The rows of a group lie close to one hidden flat surface of 9 dimensions, which passes through zero. Surfaces can cross.
(in the rows, 128 means zero)
Known rows, each followed by its group:
[177 132 111 103 125 129 133 162  98 112 125 171 103 163  95 143 155 124
  81]
L
[125  80  70 133 173 161 130 146 194 148 106 103 119 123  17 124 126 123
 141]
R
[132 156  88 117 101 122 117 117 135 162 113 141 132 116 176 146 131 115
 134]
R
[185 145 126  80  69  62 134 145  53  31 197 133  91 135 111 145  88 132
 142]
R
[119 106 112 103 141 115 148 115 143  93 104  87 166 143  38 137 116  89
 183]
L
[102 149 105 140 151  77 177  95 135 120 145 145 133 122  90 145 160 132
 160]
L
[132 132 124 132 111 153 118 119 140 181 112 143 105 127 110 165 152 138
 119]
E
[132 139  99  94 109 143  98 115 124 131  82 133 160 130 156 133 114 104
 142]
P
[108 155 123 101 102 139 106  61 115 112 134 127 163 131 133 174 116 127
 176]
P
[128 122  97 122 150 153 107 139 165 138 108 106 159 118 140 112 107  98
 145]
V
[144 121 144 111 132 160 115  67 123 104 159 159  92 151  59 183 144 168
  98]
V
[130 113  27  84 153 177  62 111 170  93 108 111 152  91 130  98  52 109
 152]
V
[113 154 102 103 159  39 160 122 107 167 130 207 116 127 141 138 180 145
 117]
R
[123  82 170 147 146  79 169 239 113 142  86  73 142 138  69  70 121  86
 163]
P
[128 165 146 110  82 134 110 124  77 151  98 135 187 150 182 165 147  89
 175]
E
[164 109 146  98  35  80 138 130  59 104 112 128  64 138 105 146 113 153
  95]
R
[125 134 112 105 158 122 127 105 117  82 153 157 143 138 108 134 137 138
 134]
V
[132 131 105 118 131  78 150 129 136 136 154 145  87 112 105 141 122 142
 123]
P
[153 125 115  88 139 114 124 153 159 146  99 140 122 153 145 140 115  96
  82]
N
[114 134 124 181 181 136 183 143 213 126 142  86 142 115 128  92 131 100
 126]
R
[160 133  58  81  78  84 134 111 150  83 103  95 118 107 156 110  62  86
 119]
N
[130 101 115  93 105 143 112  78 149 110 103  98 126 128  65 168  86 123
 145]
E
[ 87 123 173 125 179 134 136  73 138  96  92 126 176 155 174 100 134 116
 106]
E
[126 120 159 109 169 119 104 144 150 128 147 125 137 133 162 123  94 132
 110]
N
[134 104 122 126  96 140 107 134 109 147 112 121 105 121  89 140 127 140
 135]
R
[157 170 150  76 147 161  76 106 117  90 187 149 164 159 155 190  96 120
 132]
E
[153 142  74 131  76 120 141 115 149 127 156 112  85  99 113 161 111 138
 134]
N
[113 124 165 141 129  99 177 112 181 154 114  97 125 140 127 151 123 110
 115]
V
[107 166 114 133 120 149 123  80 115 143 136 156 154 127 154 162 160 139
 162]
P
[159 130 109 108  88 152 126  81 176  90 102  85 124 137 137 145  86  97
 101]
R
[135 123  70  73 147  66  98 141 121 132 166 169  94  82 135 129  78 166
 137]
L
[114 127  99 123 111  21 161 148  61  72 151 138 108  75 152  52 109 153
 165]
V
[153 165  98 133 125 119 141 162 129 136 144 155 139 134 176 121 154 102
 117]
N
[135  93 142  95 166  97 118 143 115 143 120 174  90 150  89 137 133 160
  71]
P
[122 126 147 157 156 152 154 151 100  79 104 123 168 157 146  63 167 101
 114]
N
[187 172  73  93  80 114 121 129  95 111 151 176 103 135 146 171 145 119
 108]
L
[130 157 148 123 166 133 141 103 148 140 169 177 125 156 120 185 171 144
 109]
V
[116 144  87 130 138  90 166 136 150 133 120 118 156 120 115 126 143  94
 171]
V
[128 108  91 127 140 122 104 155 163 160 118 119  98  81 169  90  91 141
 104]
V
[ 92 125 191 139 186 155  85 120 136 162 126 141 158 124 221  98 111 154
 104]
P
[130  95 149 131 117 143  97 157 125 143  86 106 116 119 188  84  96 127
  91]
L
[135 133 129 131 129 123 133 150 112 117 121 127 130 133 146 106 132 117
 120]
E
[148 144 152 116 142 135 110 149  86  95 154 158 135 152 166 115 131 133
 100]
N
[133 134 117 121 175 133 115 126 107 106 175 199 110 139 109 130 165 173
 100]
V
[133 106  84 160 167 188  85 241 144 176 120 104 159 107  99  75 129 105
 180]
R
[115 142 143 113 111 136 112 117  89 156 133 135 157 148  79 191 150 117
 205]
E
[136 109 181  85 132 151  79  86 107 106 129 148 120 153 150 152  89 155
  74]
P
[106 143 114 156 108 124 154 160 133 146  81  81 186 117 169  88 140  73
 191]
L
[106 120 173 143  79 169  89  84  66  94 128 109 140 120 118 134 117 157
 163]
N
[ 96 134 105 122 135 132 114  81 158 165 113 128 143 107 125 152 124 138
 148]
R
[100 119 155 122 189 103 164 127 152 114 100 127 159 151 140  93 138  97
 118]
L
[124 142  73 147  94 103 148 167  44 131  94 170 135 121 110  97 208 126
 165]
N
[121 105 117 110 157 125 132 114 154 128  98 132 124 140 109 113 127 117
  97]
E
[ 99 137 166 140 202 154 110 104 131 131 169 183 128 141 165 121 163 177
  84]
P
[154 144 143 141 130 165 127 145 124 123 146 133 138 156 116 147 156 118
 120]
L
[131 143  75  63 170  76 140 107 144  68 162 142 160 129  68 152  99 107
 177]
E
[105  92 130 105 133  78 126 109 121 115  99 119 115 108 126  89  91 145
 120]
L
[126  98 124 149 110 143  98 204 122 168 104  87 123  97 163  66  87 119
 138]
N
[103 145 150 203 167 161 146 159 163 200 153 132 130 118 144 118 184 146
 124]
L
[105 103 120 150 156 134 142 133 168 153 120 109 111 104 102 107 113 142
 125]
E
[116 123 120 113 168 129 150  69 183 114 141 132 138 149  57 177 132 128
 124]
V
[173 113  45  85 132 119 127 183 133 120  83 153 121 144 106 110 135  89
  91]
P
[126 121  94 150 123  86 164 142 140 115 132 123  98  97 134  81 130 132
 111]
E
[126 134 100 144 100 117 133 133  83 144 146 162  95 115  73 146 175 159
 157]
N
[138 135 130  82 152  36 140 172 109 133 139 148 141 129 149 126 105 109
 138]
P
[129 128 140 126  65 158  83 112  82 120 145  97 127 101 130 158  89 150
 177]
R

New rows, each followed by its group:
[135 116  86  67 117  71 102 145  89 121 132 156 123 115  86 146  92 133
 171]
R
[116 168 140 117 134 155  87 113 113 135 135 145 179 124 214 134 121 121
 149]
R
[115 144 152 151 177 117 147 135 128 129 127 169 138 146 187  84 170 135
  77]
E
[113 133 113  81 130 110  99  82 132 110 138 120 157 111 132 156  78 126
 169]
R
[166 143 134 110 108 120 140 126 109  61 151 127 125 149 141 132 108 117
 103]
R
[146 130 101 129  76 157  98 127 114 146 122 120 115 113 122 152 119 137
 145]
R
[140 135 136  99 148 100 148 163 117  72 131 108 180 153 111 107 111  72
 163]
P
[172 160 158 163  82 112 170 126 115  66 206 111  86 127 150 135 127 149
  99]
P
[161 165  76 187  99 186 144 154 109 141 119 172 107 131 161 108 222 131
  93]
P
[154 168  73 139  70 183 113  74 183 134 132  90 132 103 178 170 108 109
 138]
R
[118 102 100 139 137 112 178 123 139  67  59  84 164 140 119  48 132  78
 129]
N
[154 143 140 117 165 180  86 139 172 164 145 151 126 140 191 150 117 135
  70]
E
[148 157  81 121  92 116 145 121 137 109 138 113 140 119 139 143 120  93
 157]
P
[138 131  81 169 124 169 149 157 146 115 114 102 138 127  98  94 169 102
 136]
P
[165 117 156 117 165 162 142 158 138 111 103 140 134 193  90 136 163  92
  72]
L
[147 110  76  76 144 137 104  86 206 119 133 111 101 110  98 161  63 130
  98]
E
[142 151  96 119 126 127 105 133 129 143 177 152 115 107 127 158 117 147
 146]
L
[164  99  66  97 127 190  72 173 141 120  77 124 135 136 134  91 105  96
  94]
V
[138 129 163 108 202 108  98 187  91 144 184 208 111 146 134 133 148 166
  83]
N
[131 111  77  93 110  83 127 147 123 165  91 140 118 124  83 144 122 116
 145]
P
[150 131 132 129  97 172 103  96 141 101 134 102 116 125 169 128  92 135
  99]
P
[110 154 139 152 121 109 188  78 137 118 122 140 133 145 115 153 182 117
 129]
L
[180  85 120  77 117 140  58 185  95 122 119 152  79 128 132 110  74 150
  61]
L
[147 140  92 156  36 137 141 183 114 161  75  67 146 105 174  93 129  69
 172]
P
[130 140  74 119 140  92 135 124 170 148 146 131 113  98 148 125 105 124
 124]
P
[ 97 118 105 122 137 100 144  56 217 146 142  94 101  90 103 162  81 147
 138]
V
[144 134 143 158 115  98 169 169 154  87 160  61 137 115 148  89  96  94
 147]
P
[138 130 113 119 123 173  93 134 155 126 110  95 164 127 164 116 100 102
 146]
R
[132 150 125 145 178 168 126 129 159 103 172 132 154 137 126 127 141 120
 130]
R
[ 80 135 164 212 113 190 123  98 118 147 155  92 150 101 114 132 157 162
 197]
N
[118 110 107  38 145  99  86  87 111 126  85 163 152 144 118 154  95 123
 125]
R
[127 178 139 162 111 167 135 102 153 148 166 118 142 124 186 170 154 121
 144]
L
[143 160 102 156 147 109 158 126 142 124 191 172  86 119 139 137 165 155
  93]
P
[127 105 151 130 141  78 168 153 121 108 147 112 114 139  46 135 128 132
 147]
P
[126 108 171 142 138 150 117 166  93  98 130 106 149 149 110  97 122 124
 143]
E
[121 109 139 117 107 129 117  90 106 157  83 158 103 146 101 160 153 154
  91]
R
[129 130 142 105 108  78 139 130 102 121 108 135 127 132 179 117 112 117
 113]
R
[ 74 158 147 128 200  81 118  95 111 139 214 193 142 109 131 162 145 191
 171]
N
[136 113 120 177  65 135 156 142 148 129 126  56 102 102 109 113 118 121
 146]
P
[157  95 198  83 103 103  96 145  88 125 111 138  88 150 145 136  90 153
  64]
P
[108 116 237 165  72 149 116 118  77 143 136  96 108 127 160 134 129 170
 120]
P
[108 131  85 123 148 118  94 158 100 184 143 173 135 103 104 144 148 151
 182]
R
[ 94 116  35 118 167 145  80 106 183 252  91 202  71  75 157 139 146 186
  74]
P
[126 135 122 132 103 112 137 155  86 154 103 132 160 136  87 141 161 106
 192]
E
[160 139 153 163  63 204 133 123  96 113  79 107 144 167 134 138 172  95
 111]
N
[174 132 132  86 105  70 132 209  74 132 102 170 112 160 163 113 135 106
  85]
P
[101 119 170 173 125 151 150 105 128 108 147  85 143 127  77 137 136 136
 170]
P
[121 116 140 107 136  60 140 125 155 125 160 107 105  97 121 136  66 138
 132]
P
[120  66 121 104 140 128 130 119 153 140  47 119 116 145  72 120 122 119
  90]
R
[126 143 159 111 144 138 123  82 126  85 107 142 151 157 223 105 118 122
  67]
E
[119 167  91 133 188  95 159 103 157 118 203 182 128 116 128 145 158 150
 130]
P
[124 162 166 169 116 171 141 120 111 128 137 122 159 152 150 139 175 115
 146]
L
[108 141 156 125 100  97 175  90  77  58  82 106 193 157 133 107 150  78
 172]
L
[156 137 127  97  72 151 114 107 122 172  89 140 118 160 118 197 141 113
 115]
N
[120  99 139 126 144 151 118 119 160 145  66 108 142 143 156  97 117 106
  89]
E
[158 157 166 136 102 191  95 150 142 189 123 143 129 153 206 168 142 111
  84]
V
[141 111 115  74  69 102 105 103 111 111  78 106 116 126 134 143  76 115
 124]
R
[ 91 100 131 148 118 145 145  53 166 175  74 122  91 124  92 152 152 163
  93]
E
[134 115 146 154  65 130 124 156 108 168 120 109  85 105 148 118 121 149
 110]
V
[ 69 124 170 158 158 130 101 110 115 135 164 121 156  96 162  96 113 171
 173]
L
[102 132  90 141 130 121 122 112 156 181 122 133 121  93 127 138 133 141
 155]
P
[134 135 125 183 131 156 136 176 178 157 145  78 127  93 166  92 113 112
 136]
N
[156 164 105 143  79 166 141  93 153 138 114 130 110 139 187 156 150 109
  82]
R
[119 140 129  99 122 104 112 110 116 148 128 143 139 128 161 153 115 132
 140]
P
[113  95 178 139 147 125 117 182 101 178  94 140 120 139 131  99 144 139
 103]
P
[ 83 146 142 134 145  69 179  77  96  84 107 148 164 136 160  93 162 121
 142]
E
[123  79  89 126 168 155 105 165 136 118  89 111 133 121  72  70 120 123
 125]
V
[139 144 135 195 119 168 147 157 112  79 159 103 135 115 155  67 149 127
 130]
N
[154  86 174 151 100 156  97 238  41 123 132 124 107 143  78  89 138 151
 141]
R
[122 143  88 127  86 118 130  61 166 155  92 129  98 107 185 146 123 128
  91]
E
[ 92 153 117 158 202 115 187  67 230 150 116 130 152 131 181 121 160 102
  93]
R
[135 134 117 166 117 149 158 133 134 112 127 113 124 129 118 109 152 117
 127]
N
[ 85  80 186 156 124 135 131  76 194 150 120  54  91  92 113 122  65 158
 114]
V
[165 154  78 124 155 210  82 168 134 126 145 149 161 140 131 135 143 102
 135]
R
[164 148  83 123  92 116 121 141 138 116 202 115  96  89 122 159  85 145
 155]
E
[140 127  72 137 166 124 139 134 179 142 152 159  80  99 126 115 134 152
  76]
P
[141  99 122 134 130 125 170 119 162 101 128  99  94 130  57 131 120 130
 103]
R
[129 155 137 111 121  71 200  69 165  94  72 118 159 161 212 117 135  59
  88]
L
[129 142 148  97 129  89 153  88 128  75 133 114 146 144 153 132 107 112
 123]
V
[184 135  49  84 101 165 107 130 161  89 125 116 124 134 108 153  98  89
 121]
R
[166 147 137 113 163 134 132 193 119 124 118 156 156 174 169 103 157  85
  80]
L
[116  95 193 121 193 211  70 127 107 118  93 159 152 174 142 102 142 148
  69]
P
[135 104 158 138 113 187  83 106 152 185 143 137  66 121 121 165 109 181
  69]
V
